The rows of a group lie close to one hidden flat surface of 12 dimensions, which may be shifted away from zero. Surfaces can cross.
Some rows, each with its group after it:
-112   32  -67  200   10  186 -294 -271 -234  -75 -216 -121  141   -9  168   83   90 -188  202 -179  -17 -400 -377 => (0)
-178  219   88 -151 -280  -67  367 -135  287  291  405  -42 -242  220   82  157 -164 -194   62  129  104 -108   53 => (0)
 348 -100 -163  191 -188  -50 -328   99  108 -261 -529  275  210  -30 -525 -237  205  -35   30  345   48  489  -10 => (1)
  99 -141  308  490  -60   22 -340   68 -258   55 -206  -93  198   25 -383  203  120 -469   97 -178   81  559 -318 => (0)
-153 -465   94 -615  377  185 -106   49  482  353 -237  -34  153  513 -231 -349  162 -136   30   19  188 -249   69 => (0)
 -69  369  476  -41  -30 -381   50 -303  128 -247  -96  -26  -54 -165  -95 -229   69 -204 -171  -92 -280  -21  100 => (0)
-278  425  262  -59 -230 -265   10 -303  478  547 -173 -174   90  250 -531 -145  170 -282 -305   62 -127  111  244 => (2)
-139 -285 -512  158 -133   52 -307 -178   -3 -121 -213  115  163 -176   32  129  -33  -92  337  284 -317 -152 -229 => (1)
-235  472  -20  -43 -477   -6  371 -226  422  -83   71 -273 -119 -218  208   20 -144 -209  455  410  -16  -91 -116 => (1)
   6  413  130 -132 -312  370   40  -48  -69 -145 -291   84  -10 -547   16  273 -598  274  135 -169   68 -401  178 => (3)
  58  500  233  152   74 -160  234  139 -226  -60  204  -84 -248  164  148  -57   30  165 -471   21  -66  147  176 => (3)
 202  384 -119  350  -88 -120 -163  249 -318  -60  -37  350  -67  -15 -202 -156 -168  277   25  266  376  183   88 => (3)
-171  341  -46  399  139 -187    8  295 -383  -71  192  235  158   83   28 -326   57 -123   26  515  267  171 -262 => (3)
 -12 -125  -33  147 -187  156  160   89    8  -84  129 -173  119 -200  169   59    1   -3  250  -98  125   59  -49 => (2)
 -19 -319  207  -40  326    9 -238   58 -260  247  171  284   18  181 -403  172   14  -36 -251 -306  316  182   26 => (1)
 171  254   -7  362 -211 -173 -113 -151  -10  123  -78 -217 -130 -201 -119   31   58 -100  330   44  199  389 -137 => (2)
-299  254  246  141  314   87   64   30 -462  188  371 -189 -105 -107  288  176 -146  164 -155 -356  113 -176  -27 => (1)
  -9 -240   -4  123   59 -308 -302 -379  -99 -245  213  317 -274   -1 -106  -59   20  291   74 -332    6 -137  336 => (1)
-417 -143   65  266 -201 -181  263  -26  176   30  569  -73  -30  322  139   45  100 -585  256  370 -133  151 -206 => (1)
  89  108   66 -230  198 -235  -57  -20  301   94 -336 -337 -361   32  145  -39  -74 -303  182  355 -448  181 -223 => (0)
 147  145 -220  251 -284 -206 -103  135  207  -39 -299  182  386  331 -155 -610  290 -103  133  266  121  -90   50 => (1)
-269  103  -36   -2  316  124  185  202   -7  -21  129 -224  203   83  257 -477  285  146   58  232  342  -70 -137 => (0)
  10   59  355 -561  251  214  177  396  159  295  -55   74 -101   24 -129   33 -461 -175  120  234  334   36  -70 => (0)
 -44  171  152   69 -140  321 -115   98   21 -111 -204   46 -337  371 -194  309 -228   54 -299  214 -208  107  169 => (3)
-351 -159  -60   87  213  104 -467 -295   61  201 -192  -96 -216   32 -445  169   15  116   -6  102  -54  284  100 => (3)
-578  -29   29  220   21   10   41 -219  -29  -64  385  -16 -148  194  -14  211   72 -178 -127  291 -285   48  -41 => (0)
-214  158   36   44  -31  175  392  213  -65  -55  272  -85  386  202  192 -170  287 -123 -308  167  101  -36 -141 => (2)
  86 -409 -219 -100  191   57 -191 -226  109 -285  -89   90  -77 -202 -101 -165  244  225  278  125  286  178 -128 => (2)
-161  -82   41  148   55  125   75   73 -256   44  376   -7 -276 -219   54  467 -303  -68  153   90  111  295 -160 => (2)
 216  -74  301 -100  -88 -331  236  126  170   45  228   26  -75  425  208 -238   42 -142  -87 -409  -39 -296  297 => (1)
 222 -114 -112 -224   78  132 -195 -238  272 -164 -447 -176   28 -396 -135 -154  158  183  295  -11  226  149 -101 => (1)
 -56 -176  214  187  -76 -160 -299 -223   96   66 -130   13   66  467 -298   36  259 -389 -242 -188 -333   12   32 => (2)
  81  145  -58  204  115  107 -163 -206 -263  -76  -76 -128  -71 -255 -101  113  246   41    4  148  310  407 -437 => (2)
 447  253  -98  114 -184   15   22   31  -92    5 -102   -4  -45 -231 -181   27  124   92  104  149  544  511 -222 => (2)
-275 -505 -247   94  -97   12 -284  -89  227   47  -10   50 -133 -121 -266  343 -203 -182  348  268 -388  285   31 => (1)
-366   38   95  399  145 -178 -347 -102  -88  -68  -62   78  151  311 -212 -316  217 -131  -49  107 -139  -17   37 => (0)
-119   21    3   15  232 -252  -46  -52 -311  -94  257  281  -59 -358  -84   96 -191  189 -199  -54 -123   40  139 => (3)
-445  235   20  291  114  511 -275  455 -344  561 -266 -177  332   46 -193  223 -399 -156  120  176  192    3 -204 => (0)
 135    6  206  -71 -117  155 -147  346   12  400 -296  108  155  -82 -461  209 -419 -143   74  -66  205  257   94 => (0)
 324 -232 -351 -150   -6  -33 -333 -312  -37  -31 -330  140   15  111   42  173  147   86 -218 -236 -379 -386  -91 => (2)
 -71  242  278  184 -437   65   41 -175  308   14   23  -77 -146  466 -192  -82   45  -48   85 -129  223 -104  314 => (3)
-119  351  413  -56  233   78  -70  174 -111   87 -465 -278  158   57  -60   80  -46 -490 -371  186 -497  165 -345 => (1)
-156  131  118   93  415 -148 -110   41 -268  -42   53  -45 -197  129  275 -109  -76  127  -85  -58 -187 -198   54 => (1)
-213  -31  -71  453  132 -312 -160  154   -9   -8   91 -105   -4   45   71 -438   91 -120  527  255  127  241  -53 => (3)
-182  118   99  346 -168  228  198  264  -52 -110  216 -115  -91  501   87   77  162 -244  -95  384   68  282 -214 => (3)
 -74 -369   30  276 -166  105 -302 -171  -76 -108  -47   -1  -99  138  -58  396  -92  -72   17 -407 -408 -111  161 => (2)
-144  427  120   87   89  230  -39  167  -52  289 -205 -312    1 -163 -172   11  -82  -29  111  317  404  377 -235 => (3)
 437   95  -49 -157  112    4   83  396    8   18 -358 -233   -5  -74  406 -230 -154  322   35 -279 -138 -271  224 => (1)
-328  -82   90 -319  332 -143    0    1 -186  147  140  329  328 -269 -198   83 -103 -307 -272  165 -202  -32 -210 => (3)
 146  310  493  -70 -138  -65  194 -119 -104   11  236  164  -59  446  140  -78    4 -240  -36 -442  403 -523  -46 => (2)
-107 -228 -169  145 -133 -182  411  350 -111 -280  590  340   33 -104  195  113 -171   47 -201  260 -330  205  240 => (0)
 259 -320 -153  182 -114  -97  -74   43   84  -25  -62 -148  -86  286  137   14  179   36   19 -255 -256   34  135 => (3)
-244 -402  330  252  124   84  -53  141   88 -401  142  -43  110  362   44 -349  225 -235  310  -15  130   74   50 => (2)
 -26 -409  -85   87  135 -222 -283   78  -56 -207  164  517 -195  249 -287  -22  -81  -44   17  279  -95  231  141 => (3)
 194  -47   48  189 -224  337    5  376   13 -338 -345  -27  232  201   -2 -136   45  151  -83  -98  -33   25  224 => (2)
 425 -244 -260    3    3  -69  -85   13  -91 -315 -188   10   44 -375  187   15  125   98  218  -87  -54   93 -186 => (0)
 307  -35  156 -262  -11   89   38  304  160   -7 -322 -223 -317 -320   47  342 -456   56   18  -64 -414  278  193 => (1)
-558  122  375 -141  501 -174 -156 -166  245  178  -37 -264 -227   10 -236 -282  -14 -194  125  374  -41  267   -4 => (3)
   8  519   15 -196 -176   44  331  -36  -15  328  270   59 -124 -174 -169  199 -159  161 -254  179  402  169   27 => (2)
 -64 -117   89 -468 -172  -75  158  -82  696  524   70   -7 -189  347 -424  -45 -101  -92   -3   79  132  113  407 => (0)

New rows, each followed by its group:
 191    7  345   93  121  -94 -443 -189 -201 -293 -370  176 -137 -309 -384  129  -78 -182   78  -51   28  355 -181 => (0)
 390  -16   80 -299  176   36 -243  156   85   88 -587  -32  128 -120  -34 -209  -99  -70  313 -104  234 -120 -163 => (0)
-501  273  -47   -8  -27   53   31 -213   77  157  -25 -235  -83  -24  166  181 -128 -110  -93  223 -511 -234  -14 => (0)
 360  223   46 -505   62  469  -46   -2   26  -33 -603   64  184   -2 -258  -35  125  327 -521  -91  257 -140  -18 => (2)
 -96  417   99  218 -501   88  426  535  126  261  162 -109   89  134  -15  138 -389  -10 -181  114 -159  139  418 => (2)
  20 -113  200   44 -232  310   33  272  198  128  -77 -171 -134 -173 -250  294 -341 -125  393  120  248  474   21 => (3)
 213   51   15  265 -460  -72   11  -71 -123 -144   77  380  306   85 -314    1  199 -198 -152  -53  277  103  -45 => (1)
 -62  -69 -460  335   73   20 -415  -96 -188 -125 -243   85   90   20   64 -259  135  171  350  211  120 -171 -159 => (3)
  19 -122 -115 -138   20 -262  169  335  -42  176  293  155 -214  119  460  149 -469 -275  343  161 -289 -347  -98 => (2)
-267 -264  179  -73  229   74   18  166   -9  -82  212  304  316  312 -171 -364  164  -13  -79   -5  352 -179  145 => (0)
-397   52  375 -454  480   46  -99  -73  311  147 -184 -128  -24  117 -221 -321    0 -182   70  280  104  -74  -67 => (2)
 -12 -110 -133 -455  270   23 -233 -103  355  118 -390  136   44   96 -190 -432    0  290  115   82  184 -357  254 => (0)
-357 -262  194   53  -65  202  -15  -59 -115   92  257   94  226  375    9  250   -3 -463  -29 -159  -63 -299 -183 => (0)
 448   40  -77  345 -238 -475 -178  409 -168  241  -73  499  261  402 -343 -179  -14 -144 -307 -123 -141  122  294 => (3)
-446   67  275  413   33  261 -249  -56 -212  -68  -42 -182 -161  252 -129  311 -110   -3 -338 -109 -469   74  208 => (2)
-216  215    8  340   52 -191 -308 -204  211   83 -157 -237 -131  142  -71 -493  137  133  477   67  264  -35  132 => (3)
 185  -35  -17  103 -604 -121  320   60  354    1  267  -18 -157 -116   56  102 -257  145  309 -218   57   14  450 => (1)
-225   24 -208    1   58  180 -114  -40   71   40 -451 -299  483 -321  104 -125   65  196 -157 -145 -505 -257  143 => (0)
 552    2 -166  -27 -352 -310   58  442  227  111 -225  299   76  422 -114 -206  -42 -141 -101  212 -152  101  205 => (2)
-458 -127  495   10  220   79 -162 -351    3   58  160  -98 -134  153 -245  151   26 -259   52 -174   94   60  -43 => (2)
 -89 -385   95 -306  -87  324  103  -15  206  143    1  -24  191 -254 -346  369 -102    6 -219 -213  -29  233  182 => (0)
  59   95  102  252 -173 -270  -20  -76    1  412  245   65   95   68 -421 -101  182    1  -96 -233  456  345  179 => (3)
-139 -130 -123   93   92  -69 -116  126   24  -99   29  107 -197  207  -37    9 -104   71  -51  259 -308   96  154 => (2)
-181 -101   41  138   11  -78 -123   57  -50  242  116  147  247  350 -138  -95  112 -240  -68  -56   82 -110  -60 => (1)
 -12 -288   -4  -92  396 -156 -399  104 -181  157  -22  359 -133  291 -186    3 -175   50 -120  -62  -97 -168  147 => (1)
  75 -180 -465 -320  364 -200  121  -88 -282   59  427  343 -115   21  258  127  163  -55 -181  461   43  -32 -522 => (2)
 443 -228 -204  -49  216 -232 -173   92  -67 -118 -111  102 -261   46   32  -49   48  285 -116  -62 -122  175  156 => (3)
-121 -502  131 -231  326  -55 -216  162  195  -21 -103  241  -31  407 -338 -113   20 -287 -101  270 -233  179   68 => (2)
-447  -65  100 -184  406 -177 -183 -573  216   34  109 -103 -177  -59  -73 -273  223  -97  315  135  215 -104 -171 => (2)
-115  -31   42  -54  -20 -249 -182 -453  257  151    8   34  -80   89 -411 -122  289 -102  -17   49  108  168   14 => (2)
-339  283   98  417  128  -80 -172  383 -161  190 -118 -187  -26  103  -89    5 -234  -39 -148  262 -422  317  174 => (1)
 -87  198 -180 -253  431   -5 -374 -153   39  -11 -485   16 -349   47 -177 -102  -82  338 -221  438 -293  -12   59 => (2)
  50  -27  202  182 -133 -439  287  -97  155 -349  382   84   79  106   26 -373  416 -140 -124  -77  -18  190  171 => (0)
-540  285   85  124  121  -31 -150 -218  -28  214  -16  -87  283 -147 -105 -210   -1 -133  150  107   49 -181 -118 => (3)
  58 -388 -373  106  -72  488 -220    6  -89  -10 -142 -111  -51   44  -75  418   89   99   91  156  100  318 -263 => (3)
-287  -93 -275  -84  191  149 -372 -272 -405   69   54  539   67   11 -193  276 -118 -198   60  413  210 -285 -547 => (1)
 424 -188 -390  205 -240 -202   61  109   32  -65   26   16  161  172  321 -302  272   12  348 -107  157 -148 -101 => (0)
 203  -49   92 -318  123  177  -48  518   -8  137 -369  121  -84  208   -2  193 -469  -95 -131  120 -294 -106   50 => (2)
  10 -415 -228  145  168  232 -534  245 -262  -56 -511  249  548   32 -151 -125  -54   45   63 -185 -134 -329   -3 => (0)
 -79  165  142    5 -149  -87   77   -7   -8   -3  108  206  131   35  -55  -42 -151  -61  -21  -83   47 -239  142 => (0)
 153  102  -47 -101  -21  -63  283 -214  -56 -332  310  -27 -258 -209  541  -82  -11  205  301 -107  176 -389  -65 => (1)
  22   33   38  165 -277  -10   87 -196 -116 -322  272  168 -239 -301   42  348 -143  -76   97   71 -112  140  -66 => (1)
 473   66 -502  391 -355 -169 -130 -153 -162 -133 -153  -13  121    1  130   29  359  105  -82  -98 -183   50 -167 => (2)
 -77  276 -115  186    9 -168  208  225  -34 -199  194  130  -17  390  144 -384  199  164 -270  457   -2   27  121 => (2)
 -18 -460 -311  -61   14  103  -69 -168   59 -226  124  251   97  113 -150   47  292  175 -243   39  -70   70   87 => (2)
-139    1  303 -301  467  -36 -150 -160  -20  156  -32  -46 -115  193  -74 -126   65 -117  -92 -135  124 -167 -124 => (1)
  51  -56   69    3 -115  202    6 -303  220  229   17 -390 -247  147 -193  249  215  225 -151 -307  188  267  160 => (3)
 152   53  -34 -126  401  -33 -405 -184  107   16 -310  -57 -670  134 -308 -118   99  475  -67  231  198  432  208 => (3)
-316   38 -180  226   33  111   72 -415  -92 -297  259 -177  -15 -243  119  -46  376  283  -29   61  125   98  -75 => (0)
 351  -48  -19   46  183 -537  -58  302 -119 -149  107  442 -154  321  -54 -305   40   31 -214  137 -108  135  197 => (3)
-455  263  -75  -97 -119  110  147 -184  164  198  261   27 -216 -106 -249  216 -194  357 -362  206  -71   61  443 => (2)
 144  297  372 -231   78 -260  -14  -24  281  176 -220 -106 -291  155 -117 -165  -79 -323  217  167  102  158 -122 => (0)
 335 -137   84 -351  127  149 -257   45   14  146 -353  246 -108 -207 -470  220 -261  170 -103 -136  191  181  118 => (1)
  67 -454 -284 -246  211  311  208  449   15  169  223 -119 -175   57  257  312 -123  -91  255  408  180  322 -379 => (0)
 346 -477 -157  -54  247 -314 -266  186  272  230 -248 -102  -49  462 -131 -277  332 -207   77   59 -191  355  -39 => (3)
-554  180 -131  365  153   72   12  -92 -132  173  136 -623   43 -225  528  -39  -53  149  240 -222 -334 -326   31 => (1)
